Every row belongs to one group in each of 4 separate groupings. Each group adds its own fixed numbers to the row, and there is some noise. The rows also spread widely along 15 directions, which tell nothing about the answers.
Some rows, each with its group in each grouping after it:
[  1 -17 -11  -6   0  12   5  24  -1  -9  -2  10 -27  -1   2 -12  21 -28
 -15 -20  -4  -1 -34   2 -10 -22 -23   9  12  -9   3 -19 -27 -12  68 -23
  32 -12   8] -> (4) (0) K_218 K_533
[ -4  25   1  13 -19 -12   6 -11 -11  20  -9  -4 -13  39 -23  15 -27 -18
 -15   6  -9  -2  -6  24   5  21  -1  -1  -9  -8  -4  16  26   3   7   3
  -3  50  12] -> (4) (2) K_921 K_432
[ -3  12   7   9  -5   3 -10  12 -19  16 -20   1 -28  13 -34   2 -22 -24
   5  18 -15   2   1  11  -3  14   8   5  10 -14 -10  12  51   1  27 -13
  44   8   5] -> (3) (1) K_690 K_533
[  6  -4  14   2  -1   2   2  14  13 -16   9 -20 -22   4  13  21  15  13
   7 -23 -24  -1  15   0  20 -22 -19 -12  20   3 -30   6  23  29  15  -6
  11   7   2] -> (1) (1) K_690 K_432
[ -2 -12  10 -21   3   4  -4  14  -9  -2 -20  -3  -6  17 -17  14 -10 -12
   4 -16  -6   6  11  -6 -15  31 -15  17   5 -17 -32 -18  35  32  35 -27
  45  -4 -23] -> (3) (2) K_382 K_755
[  5   6  -1  -6   7 -14 -17  22  -8  -3  -2 -12 -29  12 -22  20  -3 -16
  16  -3 -13   3   1  -6   1  13   2  -2  14 -20  -2   8  46   7  19 -10
  16  10   5] -> (2) (0) K_921 K_293
[  9  -7 -32 -16 -15  26 -14 -16   4 -30   2 -10   1  -2  -1  -2   5  20
   0 -22   1  -5  -6 -13  18 -11 -26   5  -1  -9 -19 -36  -9  28  37 -28
  25   0 -25] -> (2) (2) K_218 K_755
[-28  39  -7   2   0 -19 -15  -3 -23 -32   0   3   9 -24  -1  19   1   3
  31   1 -29  11  42 -38  29  -2  13 -43  13  33   1   6  29  -5 -32 -14
 -26  16   5] -> (0) (0) K_382 K_293
[-31  41  15  12  -3   2  26  11  -8 -10   5   9 -58 -15  -7  -3  13 -41
 -20   1 -23  -9  -9  25  38 -30  -3 -14  15  10 -15  10  -4  -3   8  -4
  -1  -8   5] -> (0) (1) K_218 K_533
[-15   7 -17   3  -3  -8  -6  11 -13  23  23 -11 -23   6  -2  -3 -13 -31
  -2   2 -18 -12  -1   7   3   6  -7   7  -4 -20   2 -17  20  -6  -6  10
   3  27  27] -> (1) (1) K_921 K_755
[  7  23  -4  -9  -7 -10   5  -6  -4  -4 -28 -25   5  36 -27   1 -25   5
  10  11  -7   4   4  33   5  43  16   3  -9 -13   2   3  29   9  11  -4
  -3 -12  17] -> (2) (2) K_690 K_533
[-14  17  17  -5 -24 -18   9  -4  -9   3  -6   3 -10  19  -8  25 -10 -20
 -19 -11  -8  11  28   0   7  18 -15  -4  -1  -9 -14   3  33  -6  14 -13
 -13  52   2] -> (3) (1) K_921 K_533
[ 17  10 -16  -7 -22  13 -12 -12   8  -6 -10  -5   5   4  -5  16   2  12
 -14 -19  13  13 -28  10   0 -10 -21 -14  18 -12   7  -9 -14 -23  56 -33
  42  22  -5] -> (2) (2) K_690 K_533
[ -7  10 -33  -6  -6   5 -28   2 -19   5  15  15 -10 -21 -16   6  -5 -19
  -1   1  -6  -7  -2 -11  -8  -8  -2   5  24 -19   9  -6  26 -11  -9 -17
  20   2  11] -> (3) (1) K_690 K_755
[ -4 -31 -25 -10  -4  10   1  13  -1 -34  22  12  13   2  14 -18   9  13
   4 -35   0  -2   3 -34   9 -17 -14  -6  14  16  -1 -33 -15 -10   3 -27
 -17  -4   4] -> (3) (2) K_690 K_755
[-34  19 -27  10  -8  12  19  -1 -20 -24  39  30 -23   1  15 -13  -9 -21
 -25 -15 -14 -21 -24  -6  28 -28   3 -26  11  45 -16  -8 -28  14 -45  -2
  -9 -14 -21] -> (1) (2) K_690 K_293
[ -2   2  22  16  -8 -17  -2  -1 -17  -4   7  38   3  20 -13  17 -17   5
 -14  -4   4  10   3  -5   4  -7   1  -8  30  14 -17  34  15   1 -28 -21
  -6   9  19] -> (0) (0) K_382 K_755
[  5  38  24   8 -37   8  16 -23  -1  15 -32   4   0   9 -16 -16 -22  -3
 -22 -11  -4   4 -12  32  20   1 -29  -3   9  -9 -18  -2  -9 -12  19 -17
   4  20  24] -> (4) (2) K_690 K_533
[ -9  31 -30   0   3 -15 -13   5 -10  -3  12  -3   0 -19   9 -11  -1  -2
  18   0 -22  -3  -7   2  13 -11   0 -22  18   7  23 -12  -4 -24 -30   1
 -15   3  38] -> (0) (1) K_382 K_533
[-32  16  15  -3  -1  -4  28  12  -6 -19  11 -11 -15 -16  33 -15  17 -13
   3 -19 -37  -1  25  -3  26 -19 -22 -25  -3  33 -21 -28 -18  11 -10   3
 -31  -3  18] -> (0) (2) K_382 K_533
[ -1  -8  19   2  -9   4   7   2 -19  13   6  35 -17   3   0  -6 -13 -27
 -34  -7  -5  -1 -10  16 -22 -15 -25  17  20   0 -39  10  -3  30  -5 -13
  30 -16  14] -> (4) (1) K_382 K_533
[-21  18   3   5 -23   6  13  -7 -13  10  19   7 -27  25 -34   3 -27 -24
 -29   7  15   1  -7  25  32   8   6   9  -8 -13 -22   1  13  -5 -12 -11
   6  28  -8] -> (3) (2) K_921 K_293
[-26  49 -13  13 -12  -8   2 -10 -28   0 -11   8  -5  11 -33  -5 -30 -19
   9  17 -19  -9   7  -2  31  19  28 -19   5  14   4   6  33 -14 -34  -3
 -21  18  10] -> (4) (2) K_690 K_755
[ 13   9   1   4 -21  11  10 -15  -9 -13 -20  23  -3   8  14  -3  -9  -1
 -28 -21 -15  -8 -26  16 -24 -11 -36   2  18  17 -26  26 -12  59  11 -10
  17 -33  -3] -> (3) (0) K_218 K_293
[ 12   6 -36 -13  -7   4 -19  -1   9  15  27 -30 -10  24 -23  37  -8   3
  -9   3  18  -3 -19  29   9   8  -3  22   0 -48  -1  -7  18  11   8   1
  35  31  -6] -> (4) (0) K_382 K_755
[-24  17 -35 -10 -10  -1   1 -14 -12 -19  37  -5 -16  -5 -11  33   5 -13
 -14  10  -2  -5  25   9  13 -10  13   3  -4  -8 -11  19  27  35 -39   5
 -27  -4  -3] -> (3) (0) K_921 K_755
[  3 -20 -38  11 -10   4 -11   3  -9  14  41  -9 -12  33  -7  14 -18  -7
 -17  22   6  -6  -9  24 -15 -10  10  14  -6 -15   9  17  20   3  -1  11
  17  26  20] -> (3) (1) K_690 K_533
[  9 -48  -8  10   6   2 -20  14 -12 -14  23   4  14  11  -7   2  -4  19
  20  10   1  13  19 -17 -18 -19  14   5  16   6  -1  17  24   3   0 -17
   5 -11  37] -> (3) (2) K_690 K_755
[  8   3 -15  -2 -20  15 -15 -22   3  16   1 -38 -10 -17 -20  32   8   1
   3  25 -10   6  20  36   1 -15 -15  22 -16 -44 -26  13  37  35  37   0
  36  15  20] -> (1) (2) K_382 K_533
[-21  16  19  25  -3  -1  29  28  -1  14   5 -10 -50  15  20   9   7 -38
 -21  -1 -36  -5 -21  29   4 -27  -7 -26   9  21  -5  21  -4 -10  40  15
  21  24  17] -> (1) (1) K_690 K_533
[-17 -14  17  21 -17 -13   8  -3 -18 -19  27  38 -17  -1   9  -2   8 -12
 -21  -3 -18   0  23 -19   9 -40  -8 -10  13  28 -17  24   4  -3 -11 -11
 -36  22  35] -> (2) (1) K_218 K_533
[ 12 -14   4   3 -10 -18  -2  14   8 -21  -5  25 -15 -13   0  -3  36  -2
   8 -40 -27  -8   1 -34  10 -32 -32   1  36 -11   3   6  21 -17  26 -20
 -45  18  42] -> (2) (2) K_218 K_755
[ -2  60   8 -16 -33   2   8 -23   8  -3 -18 -10 -12 -17  -8  20   2  -2
 -18 -24 -12   2  10  20  35  -4 -32 -12  20 -18 -25  -7  11   3   6 -14
  -5  25  -5] -> (4) (1) K_690 K_533
[  8  19  54   8 -14 -19 -11  -8 -13   3 -51   4  14   6 -36  -4 -21   7
  15  13  -5  33  29  11   6  25   1  -8  13 -10 -10  15  30 -29  39 -39
  11  11  48] -> (2) (1) K_218 K_533
[-26   7 -26   6  -4   6  -6  10 -20   5   1   5 -11 -39   4 -19  17 -35
   8   5 -34  -7  -2  -9  -7 -23 -13  -5   2   3  13 -13   0 -17  19  -3
   1   1  37] -> (3) (2) K_382 K_755
[-21 -11   1  25  -8   0  -1  10 -25  -1  17 -11 -24  13 -15   9  -4 -20
   6  33 -25   0  30   0   8 -12  18  -5 -16  10  -7  27  41  11  12   7
  -4  19  23] -> (2) (0) K_690 K_293

New rows, each followed by its group in each grouping:
[-19  53 -20  26 -15  -1  -1 -13 -19  -7 -20   6   8 -13 -12 -24 -20  -2
  20  19 -25  -3  -7   5  26  -6  21 -37  13  29  25  19   2 -28 -29  -2
 -25  -8  41] -> (3) (0) K_690 K_755
[-13  22 -13   7   3  18 -13  14  -8  -6   7 -42 -32  -6 -13  11  -2  -6
  19  21 -15   4  -1  17  27 -12  15 -22  -3   0  -5  -3  16   5  29   0
  45  -1  -7] -> (2) (0) K_690 K_293
[ -4 -23   8 -12   9  -7  -9  14  -7 -38   9  -3  16   8  15  15   4  20
  17 -20  -7  20  22 -30  -2   0  -3 -24  12  30 -19 -10   1  14  12 -29
   9  -3  -6] -> (2) (2) K_382 K_293
[ -4  30 -11   5 -22   5   2 -14   0  21   0 -52  -5  32 -10  11 -29   7
   7  11 -20  -8  18  28  27  21  -8   2 -23 -16 -16 -14  34  27  -3  19
   1  47   5] -> (4) (2) K_690 K_755
[-20  11  18 -11  11   8  15  14 -15 -25 -16   0 -26 -10  18 -10   4 -22
   6 -23 -40 -10  16 -13   2   2 -19  -6  10  27 -46 -18   5  63   5  -9
  17 -57 -21] -> (1) (0) K_218 K_755
[ -4  -9 -11   6  -6   1  -6  -2 -16 -14   7  25  -8  12 -50 -25 -22  -3
  11  11  13  -3  -4  -8  40   4  23  16   5 -11 -18   0  25 -10 -24 -28
 -11 -12  15] -> (1) (2) K_921 K_293
[-10  22  -3 -14   3   2  13  24   5 -14  -3   5 -31   5   1 -30   0 -13
   1 -43 -16 -20 -27  -4  44   7 -25  -6  23  -2 -22 -49  -9  -2  -3 -15
   2  -8 -16] -> (2) (1) K_382 K_755
[ 24 -18  -6  14 -14  -8 -11 -10   0   9  -4  -6   5   9   1  15  -1  12
  10   6 -30  -1  18   8 -27 -16 -15  12   7 -13  -7  40  45  33  12   7
 -12   9  52] -> (1) (2) K_690 K_533
[-14  15  31  16  -8  -9   1  -1 -24   2 -18  30  -1  13  -7  -5 -26 -15
  -6 -10 -14   9  -1 -13   0   7  -1 -19  21  23 -16   6   2 -10   5 -24
  13  10  13] -> (1) (2) K_218 K_755
[ -7  31 -26  -8 -13   2  -8  -1 -13  -4   0  30  -9 -29   9  -6   3 -22
 -12 -31 -22 -17 -18 -15  -7 -15 -27 -10  40  -1   6 -10   4  -4 -17 -14
  -3  -7   9] -> (3) (1) K_690 K_755
[ 14  26 -28   6 -20  -7   2 -22 -13  19  -6  26  10  15  -2 -13 -27  -9
 -23  -3 -10 -15 -41  31 -21  -1 -16   8  14  -3   5  18 -11  19 -32   6
  -9  -8  35] -> (4) (2) K_382 K_533
[  3  23 -10   4 -21  -8  17 -11  -4   9  -3  12 -19  38 -36  10 -19 -14
 -23  -4  -5 -19 -21  27  22  17  -5  22   1 -20 -23  20  32  28 -18   3
 -17  22  -1] -> (4) (2) K_382 K_293
[-10  -8 -14   5  -6   0 -24  -1 -10 -15  21   4 -10  11 -42  28  -1   1
   2  18  25  16  13 -12  28  -5  22   5   2 -21   8   2  28 -33  24 -32
  14  37   2] -> (0) (0) K_218 K_755
[-25  31  11   2  -3  -2   2  -7 -20 -36  -4   8   9 -20  12  -3  -5   7
  15  -4 -20  15  32 -23  21 -14   7 -47  19  48 -11  -4  -5  -3 -22 -23
  -9 -15   4] -> (0) (2) K_690 K_533
[ 17   1  -7   1 -13  -1 -19 -23 -10 -13 -14  -8  22  10   7   3 -22  27
  19  -5 -22   0  28 -18  -6   8 -18   3   0   6 -26  -1  27  51  -6  -7
   4  -1   9] -> (1) (0) K_218 K_533
[  5  11 -34  -4 -17   2 -10   3  -2  20  23 -25 -20  20   9  31  -7 -14
 -15  -8 -20 -16 -10  17 -18   0 -25  10   0 -24   3   8  32  32   2  20
  12  32   1] -> (3) (0) K_690 K_293
[-23  35   8  -3   8 -12   1  20   3 -33 -13 -31 -13  -1   4  22  12  -1
  25 -11 -19  19  16 -13  34   5  17 -52  11  27   8  -9   8 -27  35 -15
   1  25  -6] -> (2) (1) K_921 K_755
[  2  46  16 -28  -6 -10  11   2  -2   3 -42  -1  -3 -11   5  10   1 -21
 -16 -28 -14  10 -21  31 -19  20 -32 -10  25 -12  -7 -10 -13   3  30 -18
  27 -19   9] -> (4) (1) K_382 K_533
[  3 -15 -14 -15 -14   3   8  -5  -5  -8   8   5 -10   1 -15 -10   7 -13
 -23   2   3  -7   3  29  -7  -2 -11  30  -4 -29  -9  -2   7  10  12 -12
 -15 -28  31] -> (2) (1) K_690 K_533
[  1  23   9  10  -7  11  -6   7  17   4  15 -31 -19  -7   2  11   6  19
   9  -7   0  10 -11  21  49 -32 -19 -20  19 -11 -15  -9  -9 -13  12  -9
  26  27  14] -> (0) (0) K_382 K_755
[  7  21 -17  -1 -12  -4  -7 -20 -21   1 -20  16  13 -16  11  -4  -6 -12
 -14   2 -30  -7 -10  24 -48  -3 -17  -4  18   5  10  29   4  30  -3   0
  -3 -40  43] -> (2) (1) K_690 K_755
[ -5  34  -4 -25 -23  -9   2 -18 -20   6 -41   9  10   2 -30  16 -17 -28
 -19  -6  -7   1   3  20 -23  47 -19  19  -4 -29 -11   4  30  25  14 -19
   9  -9  -1] -> (3) (0) K_382 K_293
[  8  39 -11 -16  -7  -3   6 -14   3 -46 -26  -2   2  -4   0  33   9  20
  10 -22 -24  -4   8   1  11   4   0 -22  26  19 -23  34  26  61 -15 -10
 -12 -50 -22] -> (1) (0) K_690 K_293
[  0  16   3   4  -3  -8 -20   6 -16  34   0  -4 -17  -8  -3  26  -8 -26
  -8   9 -18   4  -5  18 -33  -3 -20   5  16 -27  -2  17  29  14  15   0
  43  16  27] -> (0) (0) K_382 K_755
[ -8   0   7  11 -16   1  17   4  -4  18  14   7 -16  14 -16 -36 -19  -9
  -8  -8  -5 -15  -4  17  33  -4 -19  25   2 -18 -29 -19   5   1 -32   1
 -24   7  34] -> (3) (2) K_382 K_755
[-27  40 -19 -10  -3   4  34   4   6 -21  13  -6 -36   6   0  21  14 -24
 -29 -16  -8 -16 -26  34  28  -8   7 -14  10   7  -9   6 -14  15  -7   4
  -6 -23 -21] -> (1) (2) K_690 K_755
[-10   8 -23  -4  15  -3 -13  22 -19 -13   2   1   1  18  -9  -6 -24  -4
  17   2  -5   3 -17  -7   1  21  20 -18  14  19   5 -11   7  -3  -9 -15
  34 -12  -8] -> (3) (1) K_382 K_293
[-22  -8 -13  -5 -26  16  16 -15  -6 -23   4  -6  -9  -8  12  35  25 -17
 -24  -9 -22  -3  25  -4  -3 -21 -21  -3 -16   6 -21   4  10  34  51 -11
   1  21 -17] -> (1) (2) K_690 K_755
[  1   1 -23   4 -25  11 -11 -24 -14  -2  -8   2   4  -8  -9 -15  -7  -5
  -5   6 -14  -5   5   3   0  -5 -23   3 -15  -9  -2  -9   7  10  29 -15
   3  18  22] -> (2) (1) K_921 K_432
[-31  13  10  19 -12  -8  27  20 -11  10  10   3 -39  21  -9  -3  -3 -41
 -20  -2 -26 -14  -2  11  28  -4   3  -6  -3   4  -6   2  18 -21   8   6
 -19  35  18] -> (1) (1) K_690 K_755
[  1  -8 -56 -11  15   1 -11  14  10 -16  55 -14 -10  -2  19  20  19   7
  -2 -15   3 -12 -32  11   0 -30  -2  -5  16  -6  13  -6 -26  12 -24   6
   9 -18   9] -> (1) (0) K_382 K_432
[-12  14 -20  10 -27  13   1 -38 -31   2 -26  14  30 -12  -5 -12 -20 -11
 -11  22 -19   3  -4  18 -23   3  -8  -4 -19  16  -3  13 -12  21  18 -13
  18 -10  22] -> (1) (2) K_382 K_293
